The first 6 rows are patterns. Each new row is the sum of 2 different patterns, raised or lowered, with some noise. Before adding, each is slid sideways (what falls off one end comes back at the other) and multiplied by a number that may be negative. Names go in the order of the patterns.
Some rows, each with the names of its patterns after it:
[ -1 -21  -4  17   3  -9  -1 -10 -11   8 -12  14  -6  -7   4 -23   5   1
  -4   4  -4 -21   0  -1 -17  -3  -5   3   6 -10  10  -7 -13   3  -8   5
   1  -9   4   0   4  -5  14   4  -6 -16  -9] => (4)
[ -1  17 -18  -7   7  16 -15   4 -10  11  17  -7  21   7   6  -5  16   0
  15  -4   2   5 -12   4  -2   2   3  14  -9   7  -5  -8 -11   6  -7  -5
 -12  -4   6  -4   9  13  24   2   0  -8  -8] => (1)
[-10   4 -13  11 -15   0   8   9  19   6 -11 -11  -2   5   6  -4  15  17
   3  -1  -9  17   0 -13   0 -10 -12  11 -11  -1  10   5 -10   6  13   4
  -7  -7  -8  -1  -6  -3   2   4   3   4  11] => (0)
[-29   3  12   2   4   8  11  -5 -10   4  -1   9  -4   8  19  22   3  14
  15   6   1 -11 -17  -5  11  -9  13  14   8  -1  -6  13   8  16  -4  -7
  -9  -3  13  13   4  -5  -7  10   5   6   8] => (5)
[ -9   1  19   0 -10 -24  12   6   6  -6  -4  20  -9  11   4   4   1  -7
   6  -1  22  -2  -7  18  -1 -21  22   3  15   0  -2  -4  -5   0   7 -12
 -22   7  -2 -14  -4  -2  -4  -1   4 -13   6] => (3)
[  6 -10  16  -6  -4  -3  -4  -3   2   9  10  12  18  -3  12   0   3  11
 -15  11  -1  -3  -9   6   3  10  -9   7 -11   3  -8 -15  10   0  17   4
  12  -6  10 -17  -2  -3   3 -21   7  -3 -17] => (2)

New rows, each followed by the names of its patterns:
[-18 -16   2   7 -24  -9 -22  -9  -9 -33  -1 -25 -27  -3 -26 -16  -3  -1
 -15   2  12 -10 -11 -20 -19  -6 -28  -8 -11 -11 -14  -4   1 -15 -14 -20
  -9 -24 -18 -14   4   7   5 -21 -15 -19  -1] => (0) (2)
[ 22  21  -5  27  12  32  18   9  30  -1   8  17  11  22  28   0  27  12
  11   1  34  13   5 -11   3  20  -7  20  44  41  10  14  -3  -2  22  21
  11   4  16  34 -20  25   8  21  35   6  15] => (4) (1)
[-16  -2  -6 -19 -26 -14   1 -15 -15  19 -24  -8 -26  -1 -10   1  -9  -9
 -14  -8  11 -18  -8   3   2 -14  -3 -12 -19  -6 -12  -7 -14 -34 -13   1
   8 -14  -8  -1  -5  -8 -32  -7 -20  -4 -25] => (1) (3)
[ 19  12   8  26  29   2   3   7  -4  -3  20  -5   6  20  22  -2  14  -4
  15  20   0  19  21  10  11  14  19  20  -1   4  -1  -8  19  14  11   6
  16   2   3  -9  -2  -2  20 -11   4   6   4] => (1) (0)
[ -7  28  -3  -3   3  28   8  -3  24  13  17   0  23   2  20  12   2   2
   7  -7 -15 -13  15   2  14   5   3  24  -4   6   8  14  -8  12  -4  26
  -9  29   4   9  14 -19   2   0  13  -4   9] => (0) (2)
[-12  23  17  20   6  13  37  13  22  20  22  14   7  13   3  27  15   2
  32  17  -2  29  11  29  16  17   8   4   8  17   6  -1  20   8  -3  12
  12  11  14   2   3  22   6  13  31  17   3] => (5) (3)
[14  6 16 -1  3  3 11 22  8 17 22 23 22 13  4 24 13 11 15 16 13 -4 13 21
 17 29 10 15 17 10 11 20  9  5 28 11 24  3 20 16  2  9  5  6 24 17 14] => (4) (0)
[  4   3  -2  33  -1  30  48  24   5 -14  39  29  36   6   5  27   4  40
  31  24  11   2  32  19  43  20 -20  36  27  -2  41  25  42  12   5  16
  10  24  18  11  14  45  18  15  26  20  12] => (5) (3)
[27 42  9 17 -2  8  7 19  0  7 31 29  5 12  9 12 28  4 35  6 25  7 17 16
 21 18 11 15 -2 13  7 15 21 33 12 32  6 12  2 22 12 -1  7  8 16  3 24] => (1) (2)
[-17  -2 -15 -13 -11  -3  -8   2   0  -2   5 -11   1  -7 -15  -4  -6  -9
  -6   4  -6   8 -12  -8  -7 -10  12  -4 -11  -5 -10  -8  24  -6 -11   3
  -5  -7 -13  -6   6 -14   0  -3  -4  -4 -18] => (4) (5)
[-17  -5 -12 -11  -3  -8  -6 -13  -9 -15  -4 -20 -27 -10 -16  -4   1 -15
  -4 -15 -15 -10 -19 -17 -24  -2 -27  -8 -18   7  -8 -19  -6 -26 -31  -8
   1 -12 -10 -12 -16 -17 -37 -12  -8 -10 -12] => (4) (0)
[ -7   3  -1  -5  -1  -1   6 -12   4  -9  15  -1  -5  19  -1 -10  12   1
   1   7  -5   2   3   8   2  -1  -9  13   3 -11   0  -6 -10 -14   3  -7
  10   0   2   2  12  -1 -17  -1  13   3   3] => (1) (3)
[-27   1 -21 -10  -6 -10   3  -8 -10 -21 -18   1  -9 -28  10   1  -3 -13
 -20  -4 -15 -23  -9 -27 -33   0 -22 -22  -8 -11 -21  -9  -3 -17 -14 -24
 -18  -4 -16 -20 -25  -4  -7  -6  -8 -22   1] => (0) (3)
[ -1   2  -8  -1  -3   1  13  20   7  -1   1  -3  15  11  -8   0   5  -5
  22   1  -2   8   6  -1  -2  10  12  -1   4  -4   3   4 -14  -7  -2   0
  -7  -5   0   5  16  15   1  14  -9 -10   0] => (0) (5)
[-10  12   8  15  25   8  -2  -8  10   6  14   6  10  17   2  24  13  17
  16  -2  20   9  22   7   8  21   3 -10  30  15  25  11  10   8   5   7
  14  -3 -13  20   6   4   1  14   5   5   9] => (0) (3)
[-9 -2 -2  2 -4  3 10  3 10 -3 -4  1  0 -7  8  5  7 -3 10 -7  6 15  3  9
 -9  0  4  6  9  1  1 -4 -5 10 -8 -1 -3  1 -2 -6 12  2  2  5  3  1 -2] => (5) (2)
[ -9 -24  12 -18  -8   9   1 -27  10  -3  10  -5 -17  -8 -22 -22 -29 -17
 -22   4  -3 -16 -29   7  -7 -18 -23  -1 -10  -5 -21 -15  -3 -36 -30 -10
  -2 -21 -12 -26   5 -17  -8   6 -12  -7 -15] => (1) (3)
[-18 -15 -20 -28   2 -26 -39 -12 -27 -20 -25 -18   8 -26 -11 -18  -2 -25
 -32 -40  -9 -31 -16 -21  -8   8  -8 -10 -36  -8 -34 -19 -28   1  -7 -22
 -22  -9 -16  -6   9 -16 -16 -36 -11  -5  -5] => (5) (2)
[-10   3  -4   5 -13  -7  -3 -12   4  -4  -3 -22   4  -7   3  -7  -5  14
  -9   6   0  -1  -9   2  -2   1  13   3  -8  12   2  -4  11  -4   8  -6
 -10 -15  -4  -1   7  -4 -11  -8   7  -5  -8] => (1) (3)
[-9 -3  8 14 19 37 26  3 19 -6  7  5  6 18 -6 -2  3 10 17 25 17 -7  2 16
 19 15 -2  3  6  1 37 11  2 11 11 11 -3 18 15 13  4  3 20  9  4 -6  2] => (0) (5)
[ 15   3  15   9  24  16   7  23  11  34  17  21  28  17   1   8   3   0
  20   5  27  28  12  22   6  14  23  20  16  10   1  16  23  26  14  21
  13  18   7  12  19 -20  14  36  19  12  20] => (4) (5)
[ 18 -19  10  13 -15  26  -8 -11  -3  -1  -4   7  -7   2  18   5   2  -3
  -7   5 -16   1   7 -15  11 -12   4  -2   4  -3 -14  -5 -30 -13  10  20
   6  -6  14   2 -33 -19   3  -2  14  -6 -10] => (4) (0)
[ -1 -19  -8 -10  -1  -2 -27 -25 -14 -25 -44 -17 -13  -7  -5  -7 -37  10
 -12 -19 -11   2 -23 -20 -12 -23  -1 -36 -21  -4 -15 -18  -9 -22  -8 -19
 -11  -2   2 -11 -19  -1 -25 -19  -2  -5   8] => (1) (3)
[ -3 -19 -11 -16 -22  14 -19 -30 -26 -17 -19 -18  -5  -3 -23  -4 -18 -12
 -26 -24 -34 -11 -30 -33 -15 -23  -4   0  -6 -28  -5 -31 -24 -21 -14  -2
 -26 -19 -28  -9 -12  -1 -13 -21 -20 -11 -10] => (1) (5)
[18 23  9 35 19 16 21 23 39 17 24 21 -7  4 34  7 25 35 14 19  9 34 28  8
 32  5 14 15 11 21 39 20 22 41 11 24  3 20 14  7 30 36 30 30  2  6 23] => (4) (0)
[-15  -8   2 -11 -12 -19  -3  -5 -17  -4  -6  -1  -3 -14 -13  -8  -8  -5
 -16  -7  -3  -4 -20 -11 -14  -6  -2 -13   4  -4  -3  -7  -4  -7  -7  -5
 -14  -6 -11  -3  -1  -4 -12  -7 -14  -3  -8] => (1) (0)
[-11 -16 -10 -17 -17 -15  -8 -32  -9 -21  -1   6 -10 -21 -26 -28  -9  -9
 -27   0   0  -8 -10 -29  10 -19 -34 -10 -27 -22  -2 -30 -11  -4  -5 -25
   2   2 -12 -29 -26 -22 -28 -22  -5 -10 -16] => (4) (0)
[ -9  -7  13  -5   9   2   3   5  -4   8   3 -10  -5   2   5  -2  -3   3
   1   4   2   6   9  -5  -5   8   3 -13  -9  19   8   1   1  -4   7   3
   3  13   1  -1   2  -7   5  15   1   3   9] => (4) (3)
[-28 -17 -19  -9 -30 -13 -23 -12 -21 -25  -2 -24  -1 -23   1 -34  -8 -25
 -12  -5  -9 -42 -20 -20 -27  -7 -28   9  -9 -17 -20 -27  -6 -16 -20  -8
 -15 -12 -10 -15 -18  -8  -5 -36  -3  -8 -17] => (0) (2)
[15 24 16 10 -5  8 19 24  2 26 21 18 19  1 35 14  4 10 11  3 27  2 12 22
  9  6 15 22 17 13  2  8  9  4  6 16 11 13 10 18  7 14  6 25 11 12 19] => (1) (0)
[  0   1   2  16  19   1   2  -2   9  25  -3  -2   0  -3   6  -6   7  17
   5   2   2  15   3 -10 -11   1  -4  -7   1   6  15  18  11   4   8  -1
  -9   6   0  10   1   6   3  12   6   7   7] => (0) (5)
[ -7  -2 -18   4 -13  -3   7 -28   3  10 -39 -23 -19 -17 -14  -3   1   9
   7  15  10  -1 -12  -1  -4   2   8 -12 -12  -4  -3  15   7 -18 -13  -4
  17  -7  -1 -17   0  -3 -27  34 -15 -17  -6] => (5) (3)
[ -8  -8 -21  -1  -8 -29 -20 -14  -5  -3 -21   5  -7 -20  -9 -22   2 -10
 -24  -6 -16 -14  -8  -5  -8  -9 -19 -22  -8 -19 -11  -1 -13 -21 -11 -21
 -20  -3 -17   1 -12 -11 -12 -26 -13  -4 -22] => (4) (0)
[-21  -5  -3 -37  -6 -34 -20 -26 -12 -13  -9 -12 -31 -14   4 -34 -12  14
 -38 -10 -36 -11  -9  -9  -6 -11 -22  -8   0 -26 -22   0 -16 -12 -11 -19
  -9  -9 -17  -3 -10 -34 -15 -12  12 -28 -13] => (3) (2)
[ 26   2  15  14  11  -3   3   3  22  -3  18   5  14  36  -2   5  -8   3
  -7  10   2  32  10  13   2  31  -2   2  16   2  13 -13  12  13  16  21
  15   2   5  -8 -10 -13  12   0   3   4 -10] => (5) (2)
[ -4   9   0  11  10  -3  -2 -12   7  -8   3 -17  23   7   9  -3  19   5
   0  22  -1  13 -12   5   9   6  16   5  -2   4  -6 -17  -4   6   0   3
   0  -9  14  -6   7  -1   0   0  -1 -14   8] => (3) (2)
[13 14 22  8 13 13  4 12  9 12  8  5 22 17 14 23  1 15 17  3  7 12 11 -5
  6 17 24 20 13 27 14 -1  6 14  8 12 23  4 23 -4 22 16  4 21 -3  6 18] => (4) (0)
[ 11  -9  -6  12 -15 -17  -9  -9  -9  -2 -16   4  -8  -5  -7   2 -23  -2
   3 -18  -2 -20  -6  -5  -3 -11  -2 -13 -13  -5 -16 -25 -16 -10  -4  -5
 -18   2  -5 -11   0   1 -10  -9 -18   2 -14] => (3) (2)
[ 30  28   0  16  21   9  20  16   0  -8   5  27  28  22   8  10  21  13
  13  15 -17   2  30   8  26   8  33   7  -5   5  -8  13  17  28  29  24
   8  26   8   1   9   3   6  -9  20  15  21] => (0) (5)
[  1 -15  -8   3  -4  -4  -5  -1 -18 -12 -13  -5  -8  -5  -5  -5 -21   5
   0 -10 -15   6  -3  -5 -11 -24   4 -28 -10  -6   3  -6  -2 -24 -10  -9
  -5   5 -10   4   2  -6 -16  -6  -1  -3  -8] => (1) (0)
[  0 -19   4  -8   8  -1  14 -21 -15 -16  -7 -19  -5 -28   0  -8 -19 -10
  -9   3 -10   7  -7 -17 -27   6  10  11   3  11   8  -1   5   2  10 -18
   0   0  -9   6   0  -7  20 -15 -15   2   0] => (3) (2)
[ -1   5  13  -9 -12  19  16  12  25  25   0  26  14  -2  -3  21   5  24
   6   0  21   1  -3  10   7   6  -1  -3  22  18  25  30  -1   5  10  13
   1  18  18  32  23  21  -2  34  16  14  17] => (1) (0)
[-15  -6   5 -11  -7 -15 -16  -7   3   2 -23 -19 -17   0  -2 -21  -8 -23
  -8 -12  -9  -2 -31  -8 -18  -8  -4 -17  -5  -1 -30 -11 -21  -5 -12  -4
   2   1 -13   5  10 -12 -10  -9 -18 -12  -2] => (5) (3)
[-13   5  13 -21 -10   3  12 -16   7  -6  14  23  -9  24   7   5  -2   8
   3  13  -5  -3   6 -11   8  -8   4  -4  13 -13   0  -1 -10  -5   6  -3
 -10  -8 -13   4  -7   9   2  25  -1  -9  -7] => (1) (2)
[  0   3  -3  -5 -11 -13  -6   5  -4  -1   6  -6   0 -16   3   5  11   2
  -5 -15 -11   4   6   2 -10  -1  12   1  -2  -4 -13  -2  -3  -2  -6  -6
   9 -13 -11   3  -2  -4  -4   8  10   5  -6] => (0) (5)
[  9   8  -9  12  11   0   4  14  12  20  16  24   1 -13  25  10  21  12
   4  31   7  26  11  31  19   5   3   5  27  -8   6  43  17  -8  28   6
  12  23   2  26   6   8  22 -17   6  21  10] => (4) (3)
[ -3 -13 -14 -12  -7   0  -2   0 -17  -9 -12   0 -15  -5 -16  -3   8  -3
 -13 -12  -5  -8  -9  -9   1   7  -9  -6  -6  10  -9 -10  -2 -12 -17  -7
 -23 -11   0  -9  -8   0   2  -7 -15  -7 -12] => (0) (5)
[ -8  10  10   4   4  -4   8 -22  -8   4  -6  11   2  -8  12  -5  11  14
  -4  15   4  -8   7  22  -6  -5   8  12  10  12   4   6  12  -1   6   1
 -10  -6  18  13   7  -8  13   7  -1 -15  -7] => (0) (3)
[ 10   3  -9 -10  -6  -5   7  -9   1  -1  -7  25  -5  -2   4   5  -4  -4
  -1  12  -4   9  -3   9   8 -12  -8 -10  -6 -10   4  -4  18  10   6  -3
  18  -8  -3   9   0  11 -12   1  -2   6   8] => (5) (2)
